Each new row is followed by its nearest point in the smallest flat space through zero that holds the last named rows.

J252 (4 x 9)
[[ 0.39  0.46  0.73  0.94 -1.80  1.50 -1.02  1.35 -4.07]
 [-0.53 -0.02 -2.23 -1.48  1.59  2.58 -3.30  0.94  3.99]
 [ 1.39  0.43 -0.49  1.71 -0.42  0.27 -1.34  0.37 -2.13]
 [-0.37  0.22  2.12  1.77 -1.74 -2.27  2.31 -0.17  3.76]]
New rows:
[ 1.00  0.53 -1.44 -2.11 -0.11  0.42  2.37  0.42 -0.03]
[-0.59 -0.35 -0.06 -1.31  0.68 -0.10  0.75 -0.48 -0.28]
[ 0.35 -0.83  2.01  0.27 -1.53 -0.82  2.24  0.62 -1.20]
[-0.45  0.04  1.89  0.47 -1.57 -0.92  1.97  0.04 -1.30]
[-2.19  0.06  1.80 -0.79  1.03 -0.96 -0.18  1.90 -0.01]
[-1.11 -0.16  0.83 -1.06 -0.52  0.46  0.72  0.34  0.30]
[ 0.18 -1.02  0.27 -1.26 -0.95  0.19  0.05  1.30  1.50]
[-0.84 -0.02  0.45 -0.58 -0.45  0.61  0.00  0.53  1.40]
[-0.05  0.03  3.66 -4.46  0.34  0.06  2.96 -0.37  1.28]
[-2.62 -0.74  1.77 -3.08 -0.16 -0.33  3.08 -0.43  0.95]

J178 (4 x 9)
[[ 0.48  1.06  4.09 -2.69  2.15  0.66 -0.69 -1.43 -3.13]
 [ 0.73  1.92  5.26  0.48 -1.21  0.06 -5.41  0.46  1.17]
 [ 0.86 -2.26  0.78 -5.34  2.09  2.36  3.03  2.06 -0.83]
 [-0.61  0.91  0.52  3.19  0.89  3.07 -0.64  1.75 -3.19]]
New rows:
[-0.65  2.06  0.88 -1.31 -1.94  0.92  2.89 -0.97 -1.06]
[-0.03 -0.02  0.07 -0.85  0.82 -0.06  0.87 -0.75 -1.09]
[ 2.34 -2.44 -3.19 -1.80 -2.00 -3.19  1.88  1.04 -0.24]
[ 0.08 -1.58 -2.75 -1.63 -0.46 -1.37  2.38 -0.26  2.05]
[ 2.89  0.54  2.58 -0.62 -1.43 -2.09  1.49  2.69  1.23]
[ 0.61 -0.51  1.16 -1.62 -0.60 -0.04 -0.84  0.93  1.84]
[-1.22 -2.67  1.60  2.79  2.64  0.15 -0.58 -0.55  0.60]
[-0.19  0.43  0.19  1.10  0.04  0.48 -0.48  0.19 -0.66]

J950 (4 x 9)
[[-1.70  4.34 -1.83 -2.04 -4.48 -3.79 -3.37  2.04 -0.52]
 [ 0.53  1.39 -0.75  0.83 -4.45 -2.53 -2.42  2.97  2.80]
 [-0.84 -0.91 -1.26 -0.52  0.55 -1.56  3.65  4.32 -2.08]
 [ 0.53  1.27 -4.46 -4.40 -1.65 -1.87  2.42  4.31 -1.45]]
New rows:
[-2.03  1.55 -0.52  3.44 -3.27 -2.75  1.45 -0.40  0.02]
[-1.55  0.81  0.98  1.72 -1.58 -2.15 -1.07  1.83 -0.11]
[ 0.36  0.38  0.72  1.09  0.75 -1.23 -0.87  0.21 -0.19]
[-0.59  0.09  0.75  0.92 -0.17 -0.43 -0.46  0.08 -0.04]
[ 0.09 -3.27 -0.76 -0.75 -0.93 -1.59  0.34  1.51  0.96]
[ 0.80 -0.83 -0.65  0.28 -0.66 -0.39  1.07  2.07  0.90]

J163 (4 x 9)
[[-2.35  2.73 -3.10  2.65 -1.63  1.40  0.36  3.05  0.24]
 [ 0.78 -2.00  2.24  1.59  3.14  0.61  2.10 -0.21 -1.98]
 [-0.11  2.91 -0.29  5.06  2.41 -1.14  1.36  2.38 -1.25]
 [ 1.46 -3.56 -2.49  3.21  1.30  0.52  0.49 -3.12 -1.91]]
New rows:
[ 0.97 -0.84  0.50  0.04 -2.17  1.05  0.16 -1.91 -0.81]
[ 0.24 -1.51 -0.56 -0.63 -0.45  0.53 -0.23 -1.21 -0.07]
[ 4.49  3.13  2.46  0.11 -3.02 -4.33 -1.84  1.18 -1.86]
[ 1.65  3.28  1.36 -0.34  0.58 -4.16 -1.77 -0.27  1.25]
[ 0.54  2.11  2.27  0.21  1.58  0.84 -1.88  1.28 -1.31]
[ 0.03  1.39  1.83  0.13  1.12 -0.76  0.50  1.27 -0.05]

J207 (4 x 9)
[[-1.69 -0.97  1.70 -1.10 -0.05 -0.75 -0.10  2.13 -1.16]
 [ 2.82 -3.39 -1.18 -1.49  4.90 -4.67  2.41  1.48 -6.64]
 [ 4.58 -1.50  2.09 -2.88  0.33 -4.02  1.55  4.24 -0.72]
 [ 2.00 -2.26  0.40  2.16 -3.06 -2.68  1.73  0.82 -6.64]]
New rows:
[-1.04  0.67  2.45  0.20 -1.51  0.24  1.81  1.72  2.12]
[-0.56  0.37  1.84 -0.67 -1.91  0.26 -0.50  1.62  1.61]
[ 1.18  0.68 -2.05  0.87 -0.29  0.09 -0.11  3.01  0.09]
[ 1.21  0.00  0.13 -0.13 -0.37 -0.49  0.27  0.32  0.17]
[-2.63  2.70 -0.96  3.09 -0.50 -1.63 -0.87 -1.49  0.43]
[-1.57  0.55 -0.78  1.53 -0.81  1.53 -0.52 -1.74 -0.09]

J651 (4 x 9)
[[ 5.52 -2.68  3.32 -2.74 -5.11  3.99 -1.61  0.69  0.52]
 [ 3.06 -1.47  4.33 -1.46 -1.04 -2.19 -0.95  1.40 -0.06]
 [ 5.60 -4.97  5.39  0.43 -1.43 -0.70  0.91  3.14  1.12]
 [ 4.48 -1.03  0.80  2.79 -3.57  2.48 -2.17  1.57  0.50]]
New rows:
[ 2.79 -3.07 -0.55  2.17  1.16  1.06 -2.13 -2.10  0.00]
[ 1.60 -0.97 -0.05  1.87 -0.89  1.13 -0.08  0.87  0.46]
[-2.95 -3.14 -1.43  2.90  1.75 -2.50  3.13  2.75  0.41]
[-1.40 -1.99 -0.71  3.15  3.51 -1.74  3.38  1.29  0.83]
[ 3.07 -2.45 -2.01  2.98  0.73 -1.87  2.16  0.93  1.97]
[ 1.21 -2.26  0.09  3.69  1.04 -0.25  1.70  1.85  0.93]
[ 3.15 -1.66  0.33 -0.95  2.54 -2.68  2.39  0.13  0.14]
[ 0.44 -2.06  2.05 -0.27  1.52 -1.91  1.79  1.06  0.41]
[-1.99 -1.33  0.54 -1.08 -3.09 -0.22  2.92  2.35  0.97]
[ 0.21 -1.68  0.59 -1.01  0.28  0.72  1.54  0.12  0.44]
[-2.18 -1.27 -3.16  2.46  2.40  2.56  0.10  1.07  2.59]
[-1.43 -0.68 -3.14  2.96  1.26  2.00  2.05  0.02  0.72]

J332 (4 x 9)
[[ 2.99 -0.94 -2.11  0.86  2.36  1.45 -0.57 -0.56  0.30]
 [-0.34 -0.85  1.63 -1.03  3.66 -0.28  0.98 -1.99 -3.09]
 [ 1.36 -2.49  1.29 -1.08  1.66  1.03 -0.95  3.00 -1.19]
 [ 0.47  1.55  0.66  0.44  1.98  1.40  0.11 -0.09 -3.05]]
New rows:
[ 4.43  0.23 -1.74  1.01  1.34  0.80  1.56 -1.94 -2.12]
[ 2.42  0.55 -1.88  1.22  2.86  1.54 -0.04 -1.79 -1.00]
[ 5.05 -3.26  1.18  2.19  1.12 -1.12  0.95 -1.65  0.36]
[ 2.21 -2.64 -1.35 -0.21  2.57  0.20 -0.19 -1.06  0.83]
[ 0.56 -1.76  1.11  0.10  1.82 -2.95 -0.23 -3.32  3.19]
[-0.22 -2.57 -0.79 -0.86  1.04 -2.06  0.89 -3.14  2.05]
[-1.09 -1.40 -1.99  3.14  1.65  2.37  0.89 -1.42 -2.67]
[ 1.17  0.91 -0.76  0.76  2.18  1.02  0.22 -1.50 -1.52]

J569 (4 x 9)
[[ 0.83 -0.72 -2.86  0.26 -3.48 -5.71  0.98  1.69 -0.67]
 [ 1.18 -0.22  0.70  1.70 -0.39  1.81 -3.95  2.07  1.14]
 [-0.47  1.16 -4.43  2.40 -3.49  0.94  2.16 -0.84 -1.90]
 [ 1.56 -3.52 -1.85  3.06 -4.90  2.95 -0.14  2.48  1.13]]
New rows:
[-0.72 -0.54 -0.41  0.45 -0.13 -0.25  2.32  0.85 -0.01]
[-0.15 -0.79 -0.47 -0.22 -0.74 -0.21  1.64 -0.31 -0.14]
[ 0.28  4.65 -0.16  0.81  1.07  0.64  3.92  0.45  1.29]
[-1.01  1.76 -0.87 -0.14  0.74  0.52  1.28 -1.74 -1.18]
[-0.22  1.18  0.00  1.21 -0.86  0.31 -2.43  0.18  0.79]
[ 0.40  0.95 -0.35  1.12 -0.19  0.50 -2.22  0.78  0.02]
[ 1.81 -0.50 -0.80  0.13  0.87  1.10  3.24  4.65  1.74]
[ 0.54 -2.21  0.29  0.08 -1.24  0.42  0.75  0.81  0.82]

J325 (4 x 9)
[[-3.06 -0.38 -0.06  3.27 -6.05 -0.18  0.33  0.96 -0.45]
 [ 1.30 -1.24 -0.59  0.21 -1.16  1.47 -2.85 -0.03  0.07]
 [-0.40  3.41 -0.20  1.71 -0.34  1.62  0.94 -2.30  2.56]
 [ 1.12 -4.91  0.67  2.80 -2.21  1.81  0.93 -2.58  3.39]]
New rows:
[ 0.55 -0.80  0.62 -0.78  0.53  0.11  0.95 -2.30 -0.71]
[ 0.52 -0.80  0.30 -0.20  1.03 -0.04  0.78 -0.59  0.63]
[-2.75  0.50  1.41  0.84  0.00 -1.03  0.40 -1.06  0.81]
[-1.19  0.75  0.31  0.83 -0.59 -0.48  1.74 -0.28  0.43]
[-0.34  1.05 -0.52 -1.84 -4.65 -0.61 -0.15 -1.70 -0.72]
[-1.10  0.78 -0.33  1.09 -2.39  0.22 -0.71  0.54 -0.43]
[-2.11 -0.46  1.53 -0.60 -0.22 -0.62 -4.35  0.90  1.91]
[ 0.39 -0.19 -0.49 -0.06 -0.96  0.60 -2.00  0.56 -0.62]
[-1.46  4.65  0.29 -0.10  0.83  0.05 -0.14 -0.97  0.31]
[-0.90  4.70 -0.42  0.01  0.71  0.27  0.40 -0.47  0.30]

J894 (4 x 9)
[[-2.54  0.08  2.08 -4.65  0.22 -1.24  1.16 -1.26  0.81]
 [ 0.62 -2.79 -1.83 -0.24 -0.37 -1.07 -2.49 -0.64  0.35]
 [ 4.71  1.79 -3.07  0.03 -1.06 -2.43  1.38 -0.81 -0.21]
 [-1.20 -1.37 -1.83 -1.31 -1.81 -6.38 -3.66 -3.02  1.67]]
New rows:
[ 3.70  0.23 -0.07 -2.88  1.53 -1.19 -0.31 -0.04  2.28]
[ 2.23 -0.42 -1.36 -2.67 -0.19 -0.95  1.01 -0.76  0.07]
[ 3.92 -0.52  0.14  1.54  2.16  0.84 -3.33  0.77  2.75]
[ 1.76 -1.54 -1.78  1.78 -0.05  0.76 -1.36  0.53 -0.37]
[ 1.11 -0.65  1.27 -1.04 -0.51 -1.38  4.21  1.80 -0.89]
[ 1.13  1.34  0.35 -1.75  0.24  0.44  2.38  0.04 -0.24]
